The rows of a group lie close to one hidden flat surface of 11 dimensions, which passes through zero. Surfaces can cross.
(in the rows, 128 means zero)
Some rows, each with its group after it:
[112 149  79 166 119 139 118 132 110 110 115 141 101 146  39 181]
(6)
[117 140 112 192 102 120 138 120 193 130 151 106  97 129 115  73]
(8)
[139 128 109 121 149 154 141 148 100 107 109 134 135 115 170 109]
(8)
[143 108 137 143 119 116 148 106 143 153 185 118  99 147 107 173]
(0)
[171 148 120 126 156 174 147 124 171 176 106  77 134 145 138 162]
(3)
[ 82  91 102 176 137 125 105 123  90 140 173 164  82 140 152 185]
(8)
[ 39 129  96 120 130  72  80 119  92  98 103 141  74 110 176  90]
(7)
[133 157 144 114 131 113 137 133 125 171 114 123 112 130 141 142]
(1)
[100 162 160  96 117 112 105 109 109 183 107 103  78  94  86  89]
(8)
[101 119  96 124 110 135 138  92 161 162 159 156 120 111 125 123]
(6)
[ 88 143 154 111 110 133 143 109 175 181 151 162 198 129 166 134]
(5)
[123 105 155 168 110 145 123 117  98 176  87 167 120 102 136 108]
(0)
[158 167 187 136 114 128 142 138 116 165 109 147 125 118 103 147]
(3)
[129 123 134 142 145 125 115 118  99  90 106 138 108 105 123 120]
(0)
[132  95 119 104 118 151 129 109 130 122 115  80 113 134 105 126]
(1)
[ 56 125  73 137 102 198 126 161 101 194  93  95  98 133 155 102]
(1)
[102 147 172 138 131 145  83 113  98 225 161  96  26  99  86 138]
(0)
[169  77 168  77  95  63 100 103 168 181 123  92 139 137  97  80]
(2)
[ 96 119 135 151 124  66  91  92 145 104  96 130 104 131 124 118]
(0)
[ 86 145 130 108  88 108 145 113 143  79 183 126 104 141  98 144]
(8)
[129  92 132  72 152  94  99 102 116 121 117  96 148 138 107 142]
(7)
[119  87 122 156 107 122 156  95 189 105 179 118 149 130 142  77]
(8)
[116 143 104 112 128 118 128 133 141 136 142 135 115 126 160 122]
(3)
[131 144 116 129 121 141 146 157 113 155 105  99 114 128 131  88]
(8)
[135 148 148  77 139 185 139 142 157 184 143 107 212 149 140 166]
(1)
[205 200 144 118 180 112 162 136 134 105 153 180 173  75  92  93]
(4)
[129 127 109  97 123 120 128 124 131 140 141 150 119 118 141 132]
(5)
[109 131 123 110 125 136 104 136 128 120 115  85 119 137 107 123]
(3)
[136 141 152 101 136 131 138  97 180 106 138  84 118 146 157 176]
(5)
[ 76  89 152 107  69 131 147 111 103 201 110 176 188 133 128 129]
(3)
[151 137 103 153 125 122 150 138 132 102 109 143 103 116 150  96]
(6)
[140  52 200 121 139 137 141  88 114 105  99 102 219 133 129 104]
(7)
[142  87 114 154 138 108 114 115 101 141 132 119  96 124  89 110]
(8)
[157 139 132 128 118 132 147 114 156 128 113 143 161 123 106 130]
(6)
[157 122 129 173 126 132 133 146 143 138 154 137 130 140 123 133]
(7)
[167 147  61 163 185 195 110 142 146 133  89 109 150  94 107  76]
(1)
[112 124 126 146 120 152 115 128 126 164 104  99 112 137 115 130]
(3)
[ 89 104 163 104  83 129  90 149  85 139 165 154  96 107 131  97]
(4)
[121  67 169 117 101 147 126 127  91 141 130 131 152 130 141 119]
(2)
[ 88 127 113 158 120 192 154 103  89 122 131 188  81  68 160 118]
(7)
[157 123 186 128  83  88 123 155 142 189 153 131 109 140 151 104]
(5)
[151 130 160 117 133 103 116  98 181 127 153 117 138 125 130 124]
(5)
[117 123 205 155 115 126 123  82 103 182  91 135  99 107  95 140]
(3)
[110 104 132 135 116 139 150 112 124 107 117 153 175 128 130 133]
(3)
[133 162 125 151 101 131  99 176 130 145  84 156 154 117 103  79]
(2)
[140 123 113 105 141 115 102 140  86 122 187 198  98 104 141 174]
(2)
[178 139 132 102 133 115 127 130 140 136  81 151 192 132  91 150]
(8)
[117 164 115 128 146 143 165 154 109 121 178 131 125 136 140 150]
(4)
[153 128 113  88 130  97 140 109 137 137 139 136  71 101 175 110]
(4)
[ 89 135  91 173 148 149 129  99 183 127 141 116 116 135 178 141]
(7)
[ 71 123 134 134 125 126 123 102 100 141 142 172 107 104 156 137]
(0)
[191 178 130  83 124 120 135 151 117 151  83 113  97 144  86 191]
(6)
[134 100 109 157 165 132 140 135  80 128  97  92 136 145 131 124]
(1)
[144 155 131  35 122  66 145 120 106 158 112 108 132 144  64 158]
(2)
[ 96 127  82  77 107 136 120 145 164 213 164 136 137 134 181 124]
(3)
[148 195 134  84 168 109 189 132 116 196 117 115 155 139 130 164]
(4)
[101 145 106  88 132 134 138 141 167 157 170 112 160 150 181 141]
(0)
[ 99 144 126  89 158 192 165  76 170 118 120 114 194 131 172 193]
(5)
[ 96 127 109 222 121 142 137 125 204  88 163 133 112 138 217 105]
(8)
[ 86 149 181 109  92 116 142 146 117 188 115 116 195 160 104 124]
(5)
[ 86  84 138 131 118 129 116 100  87 197 111  95 100 139  90 135]
(3)
[134 116 106 150 137 104 114 133 131 105 107 138 161 134 106  96]
(4)
[123 125  48  73 119  34 205 120  97 129  80 145 118 146 160 108]
(4)
[145 126 104 115 141 119 122 135 130 111 116 110  96 139 163 154]
(5)
[133  82 131 128 103 148 116 181  98 112 104  71  95 161 186 111]
(1)
[154 141 100  75 155 110 153 145 116 202 127  75 100 154 150 156]
(3)
[164  94 101 118 128 120 139 114 118 184 167 161 107 129 116 171]
(7)
[123 129 126  84  56 213 117 174 189 106 163 135 153 142 186 152]
(4)
[121  60 108 201 143 108 131 112  87 102  90 135 106 129 161 101]
(7)
[130 166 112  92  96 134 142 134 138 121 123 113  99 125  88 127]
(1)
[ 94 146 155 131 118 146 110 127 101 158  97 137 127 105 102 105]
(2)
[127 148 142 127 141 111 134 118 119 185  92 123 115 128 139 137]
(1)
[181 111 153 157 138 104 146 131 104 137  52 150 109 125 194 129]
(6)
[121 143 125 147 130 161 102 137 171 136 153 115 137 139 137 142]
(4)
[139 150 133 144 129 141 118 161 129  63 151 129 152 138  99 131]
(3)
[169 149 165  88 100 133 159 133 129 159 141 119 134 126  83 129]
(6)
[ 83  81  62 142 116 126 132 101 131  97 143 124 148 122  71  64]
(6)
[148 203  71 116 163 202 126 165 136  97 108  92  91 123 114 174]
(7)
[164 126 165 151 131 128 107 136 165 118 167 115 150 135 100 112]
(5)
[114 136 142  85 105 150 109 146 126 163 137 123 149 128 111 124]
(1)
[136 168 124 124  93 125  94 202 106 164 109 193 146 122 129 104]
(2)
[221 148 143 115 179  87 107 112 176 153  72  55  95 128 130 114]
(2)
[162 174 109 159 164 108  79 149 110 175  62 107  81  94  68  64]
(5)
[114 145 159  86 145 149 116 145 126 161 139  99 163 146 153 161]
(0)
[132  93 170 111 155 172 108 128  94 202 123 119 189 125 133 144]
(5)
[169 130 131 143 144 147 110 121 196 109 117 137 177 115 142 105]
(0)
[129 140  56 142 169 116 182 101 117 126 109 162 133 106 143 115]
(1)
[159 126 149 157 131 138 128 132 121 126 140 132 110 130 116 154]
(6)
[ 97 121  93 164 135 125 160 117 121 107 137 173 149 127 162 128]
(1)
[119 168 132  98 118 126 166 141 121 161 124  94  99 152 126 168]
(1)
[ 88 129 150  78 139 137 104 120 157 152 136  83 199 131 134  86]
(6)
[178 201 171 113 159 167 113 167 159 142 113  74 138 151 128 187]
(0)
[ 95 125  67  93 109  80 118 124 166 135 163 144 132 140 130 108]
(4)
[126 105 108 203 123 141 142 126  95 151 127 140  65 122 131 128]
(7)
[108 106 143  82 137 148 158  98  98 181  68 125 158 126 187 152]
(5)
[186 136 154 203 150 157  82 119 125  94 100 121  72  86  57  97]
(0)
[119 167  96  95 162  66 139  86 172 155 135 123 123 135 126 157]
(2)
[158 130 120 124 123 127 126 124 115 131 108 159  64  86 162 107]
(2)
[183  99 151 102 203 123  69  52 135 147 119 138  85  45 147 101]
(8)
[161 131 140 110 134  83 115 106 151 112 123 108 108 123 101 114]
(5)
[142  94 102  96 116 107 153 122 101  74 117 148 161 134  90 132]
(6)
[167 139 129 182 124 127 131 162 142 141 125 148 109 125 163 106]
(7)
[147 126 106 156 139 139 137 106 158 128 169 146  88 105 149 125]
(0)
[ 90 143  97 133 126 141 128 126 105  68 164 160  97 104 122 126]
(8)
[123 176 161  96  70  78 137 178 118 103 111 153 150 127 107  68]
(7)
[ 92 129  83 157 114 128  66 136 193 121 171 116 114 145 111 119]
(4)
[144 136 165 108 139 156  78 105 184 154 182  94 115 120  98 155]
(4)
[122  81 137  83  33 174 148 164  79  70  72 118 113 148 137 137]
(4)
[133 116 108 127  92  75 123 120 166 151 141 116  78 134 126  88]
(2)
[141 146 115 128 135 135 138 124 160 126 126 113 133 135 134 136]
(7)
[160 108 135 144 145 113  97 119 148  92 124 137 124 108 149  96]
(3)
[ 46 120 110 155  58 184 159 192  64 120 127 215 184 136 171 120]
(2)
[134 177  87  58 138 148 133 148  61 120 127 166  92  87  77 153]
(8)
[147 183 103 103 104 139 123 160 108  90 125 217 140  80  84 113]
(2)
[108 164 138 126  98 144 103 112 207 138 146 154 178 121  98 121]
(0)
[105  84 102 171 105 169 150 126 103 121 200 188 143 152 106 212]
(6)
[134  95 133 124 105 135 166 109 133 176 127 174 166 128 166 146]
(6)

New rows, each followed by its group:
[121 132 161 136 129 133 119 136 121 116 119 135 149 130 147 129]
(3)
[130 127  85 157 161 103 160 105 124 100 126 120  99 134 133 134]
(4)
[137 114 192 176 134  86 121 148 127 150  56 103 241 163 104  62]
(5)
[ 76 181  78 151 138 176  78 171 170  43 169 117 160 115  81  70]
(0)
[166 137 104 129 117 189 159 146 120  81 158 143 106 108  98 138]
(5)
[144 143 104 139 118  96 133 150 109 134 100 141  86 155 124 184]
(8)
[ 98 100  92 173 164  99 176 120  75  75 167 148 132 147 138 150]
(1)
[145 160 173 162 152 127 143  87 157 107 101 163 110  91 196 140]
(3)
[137 132 128 136  87 167 132 173 177 119 190 108 159 164 117 136]
(2)
[125 180 114 127 140  85  93 201 102 199 130 118 103 172 125 170]
(2)
[127 193 122  92 127 136 149 178  82 159  94 117 109 145 121 172]
(2)
[126 115  88 121 137  92 127 133 147 135 123 115 143 151 149 119]
(4)
[133 127 139 158 100 190 108 119 154  84 131 131  89 108 125 139]
(4)
[138  70  89 152  98 175 113 163 122  39  95 120 167 133 110  73]
(1)
[184  97 145 126 142  93 103 147  82 163  68 104 101 126 125  92]
(5)
[133 106 121  63 155 171 133 105  99 138 199 138 145  83 105 128]
(8)
[117 137 190 143 145 189 163  94  91 108 187 148 115  95 107 177]
(4)
[191 137 136  53 120 140 170 109 155 128 106  93 105 129 147 165]
(4)
[180 195  88 124 188  77 115 137 184 144 100 123 141 142 138 148]
(2)
[114  88  60 103 121 142 141 163  94 120 108 105 162 170 111 139]
(6)
[ 97 134 100 103 102 106 132 107 143 140 128 129 112 134 105 137]
(4)
[114 114 128 152 141 125 167  94 103  98 128 175 162 114 125 130]
(4)
[132 123 137 148 160 105 122 108  95 116 159 116  89 113  95 123]
(4)
[132 143 156 151 144 163  92 110 152 107 147 144 136 100 105 136]
(0)
[ 95 140  99 114 138 153  97  82 176 155 157  80  66 116 108 140]
(3)
[132 145 113 121 106 157 157 143 137 129 153 159 132 119 139 131]
(5)
[121 108 148 179 125 171  71 140 152 126 130 118 124 126 147 122]
(4)
[116 130 106 152 101  85 146 152 127  88 113 146 131 149 142 106]
(5)
[157 138 181 135 113  98 113 123 173 116 164 103 137 138  79 110]
(5)
[137 107 141 133 119 129 164 107 123 106 103 132 140 121 140 112]
(5)
[103 130 148 101 149 105  86  82 105 170 129  97  79 106  61 131]
(5)
[142 121 137 183 139 126  80 139 125 135 173 142 122 104  57  78]
(5)
[180  80 181 101 142 107  79  41 139 136 114  83  41  87  78 127]
(4)
[ 93 116 104 105  95 168 103 127 138 206 108  61 107 148  73 129]
(3)
[104 111 147 107 135 104 104  90 127 121 140 129 108 110 139 123]
(3)
[123  89 159 133  98  67 127 105 141 163  97 135 160 173 124 160]
(8)
[103 139 162 207 155 151 117 120  89 152  92 111 108 131  99 146]
(4)
[140  92  59 119 148 126 158  93  91  66  74 137 102 110 119 129]
(7)
[126 132 133 126 115 107 120 113 156 138 148 144 128 146 117 178]
(8)
[121  69 113 169 148 120 110 139 133 118 160  79 137 165 132 110]
(0)
[119 179  96 127 121 155 100 146 149 125 163 108  76  97  61  79]
(0)
[123 128 121 104 159 160  95 122 119 188 140 137 130 106 135 145]
(5)
[194 143  85 110 110 121 171 140 178  61 181 123 122 156  88 169]
(8)
[136 127  96  61 124 162 164 136 112 180 172 147 149 114 125 137]
(8)
[127 153 152 139 115 106 111 127 152 137 111 118 125 148 108 152]
(8)
[169 117 120 119 144 119 117 139 101 123 115 108  78 138 132 163]
(6)
[144 115 137 107 113 151 123 103 138 145 124 168 157  82 100  85]
(0)
[174  99  98  87 134 105 140 129  95  86  81 154 160 154 107 201]
(6)
[103 128  63  67 127 143 174  83 124 133 154 128 119 103  73 127]
(1)
[132 205 132 144 108 169 133 151  95 143  90 163  63  80  94 122]
(0)
[101 139 114 190  73 132 195 156 121 133 125 155 137 151 117 107]
(7)
[119  58 119  99 137 108  93 166 118 131 183  79 147 176 176 125]
(4)
[109 101 170 113 122 107  94  55 141 147 136 171 125  86 102 119]
(0)
[142 153  85  51 129 158 136 159 165 156 119  86 175 149 131 127]
(6)
[164  82 170 139 124 104 113 100 150 141 167 145 128 108 131  94]
(5)
[ 41  56 128 122 110 117 172 114  49 134 144 153 169 158 165 157]
(4)
[ 76 138 116 103 131  93  96  98 116 102 138 143  99 115 103 137]
(6)
[112 180 137 121 130 135 102 132 144 169 142 111  75 124 122 154]
(6)
[116 154 138 148 137 163 120 123 154  82 153 120 139 127 100 148]
(3)
[136 114 145  94 117  90 165  68 130 140 115 188 117 107 172 164]
(0)
[152 139 137 101 148 129 114 139 145 145 109 100 152 145 150 150]
(5)
[113 115  54 116 127 132 183 103 126 156 102 117 124 159 130 182]
(7)
[139 159 135 124 137 158 125 157 122 124 127 136 156 127 122 150]
(2)
[139  93 126 137 111  98 146 157  80 151 104 143 153 158 129 129]
(7)
[ 60 148 129  66 133 124 121 110 132 116 165 152 166 125 158 157]
(0)
[155 108 153 116 125 161 113 166  79 119 122 161 162 119 130 135]
(2)
[ 96 208 131 133  55 144 144 129 203 128 134 174 109 124 127 151]
(1)
[156 133 124 165 103 135 160 116 151 179 135 130  65  97 134  77]
(6)
[102 119 109 154 130 104 138 145  82  73  92 137 127 145 142 128]
(0)
[141 127 128  94 118  81 165  95 145  86  61 180 188  98 163  76]
(6)
[110 176 124  86 108 141 144 111 145 152 112 185 144  84 132 115]
(2)
[ 79 141 151  79 107 136 148 136 113 148 182 151 184 144 111 171]
(3)
[152 107 122  94  99 128 150 156 100 135 139 165 147 124 136 122]
(5)
[132 129 105 103 149 137 123 139 153 128 150 105 141 138 159 137]
(3)
[154 153 106  99 167  80 167 109 125 168 107  95 100 140 142 144]
(4)
[169 116 124 135 120 129 136 133 125 109 133 131  79 115 142 121]
(5)
[133 167 105 123 122 158 131 143 193 181 147 126 131 122 167 111]
(0)
[121 141 185 115 110 180 117 125 118 148 141 108 115 125  96 168]
(4)
[ 87 137 140 154 125 124 124 151 110 201  97 169 147 123 203 109]
(4)
[172 160 148  91 196 153  88 126 126  81 132  87 111  96 130 136]
(0)
[143 167 130  23 100 107 172 119 130  78 105 127 113 102 146 111]
(8)
[ 80 139 114  83 133 173 103 140 105 225 164 171 155 114 136 163]
(5)
[204  48 135  81 135 119 124 155  57 131  96 123 149 135 141 129]
(5)
[ 97  96 149 159 135 121  93 121 130 117 120 123 168 145 131 125]
(0)
[113 165 134 134 140 132  95 165 138 103 103  85 147 155 122 131]
(0)
[110 142 152 107 134 121  94 123 113 167  71 102 167 153  72 166]
(6)
[150 121 157 135 145 132 123 106 193 126 117 125 156 126 219 128]
(8)
[105 136 120 154  97 149  73 210 126 127 129 115 140 155 131  98]
(4)
[104 120 121  69 124  78 152 105  97 151 167 147 109 125 118 143]
(3)
[ 44  87  80 192 158 166 129  51 129 177 141 129  89 103 147 130]
(1)
[173  71 144 130 140 121 101 136 122  85 137  78  90 139 160 119]
(1)
[140  89 156 171 134 143 138 109 128 116 130 108 148 136 106 121]
(7)
[112 117 100 108 143 171 117 141  93 166 138 141 103 121 167 165]
(5)
[110 149 111 148 109 119 110 146 129 125 116 148 121 121 104  99]
(4)
[126 142 166 103 167 153  81 109 134  90 130 129 164  99 124 135]
(0)
[181  95 117 147 135 119 106 151 148 123 201  91  46 152 161 161]
(2)
[143 132 131 155 163 147 120 125 121  88  99 131 156 116 120 120]
(2)
[160 131 126  92  99 119 124 165 108 129 151 144 107 133 113 139]
(2)
[135 105  90 135 125 113 153 118 128 158 147 135  79 126 165 118]
(8)
[ 90 144  67 118 117  86 121  70 153 163  83 160  70  92 117 102]
(6)
[174  77 137 158 117 120 139  99 127 146 117 168 141 109 104 107]
(3)
[110 118 142 119 143 147 125 135 101 126 143 121 149 134 142 145]
(0)
[146 141  84 150  92 190 153 156 124 169 183 136  87  95  59  72]
(0)
[150 195 142 147  63 124 190 213 107 118  64  94 113 170 110 106]
(5)
[129 110  86  97 133 110 133  81 202 143 157 132 101 120 197 138]
(4)
[159 117 154 118 131 104 116 124 123 233  74 101 118 134 132 117]
(8)
[ 99  95 162  59 125  94 123  85  91 112 124 165 136 118 163 168]
(8)
[ 96 159 157  96 139 102  97  78 168 171 153 118 143 112  82 130]
(5)
[123 112 102 150 166 134 116 105 148  90 157 105 103 126 144 132]
(3)
[141 163 111 104 131  86 143 111 126 131 130 161  93  92 109  98]
(4)
[109 118 101 136 140 183 116 132 102 138 171 159 115 106 120 148]
(5)
[127 135 156 128 122 138 116 122 150 158 155 115 139 143 104 160]
(0)
[ 83 120 104 103 123 141 141 136 124 120 140 144 167 153 180 175]
(5)
[ 87 134 129 144 144 111 104 127 125  93 149 124  92 111 167  92]
(6)
[183  84 167  83 154 103 116  96 123 186  73 130 149 131 184 171]
(6)
[197  78 152  82 137 132 135 113  82 104 108 152 109  92 154 132]
(2)
[184 143 101 105 162 139 177 153  90 116 121 110  75 125 181 148]
(0)
[ 68 195 139 177  54 121 173 153 111 149 129 128  38 130 107 102]
(5)
[173 152 105 119 150 119 104 123 228 162 136  85 112 128 173  99]
(0)
[109 154 126  97 122 134 148 117 110 124 101 110 129 131  87 140]
(5)
[171 106 113 107 156 152 139 127 121  84 166 121 140 108 112 116]
(0)
[ 95 159 132 108 104 129 126 166  96 185 150 126 102 176 117 225]
(8)
[112 140 174 114 137 120  95 106 126 109 125  94  94 107 117 109]
(8)
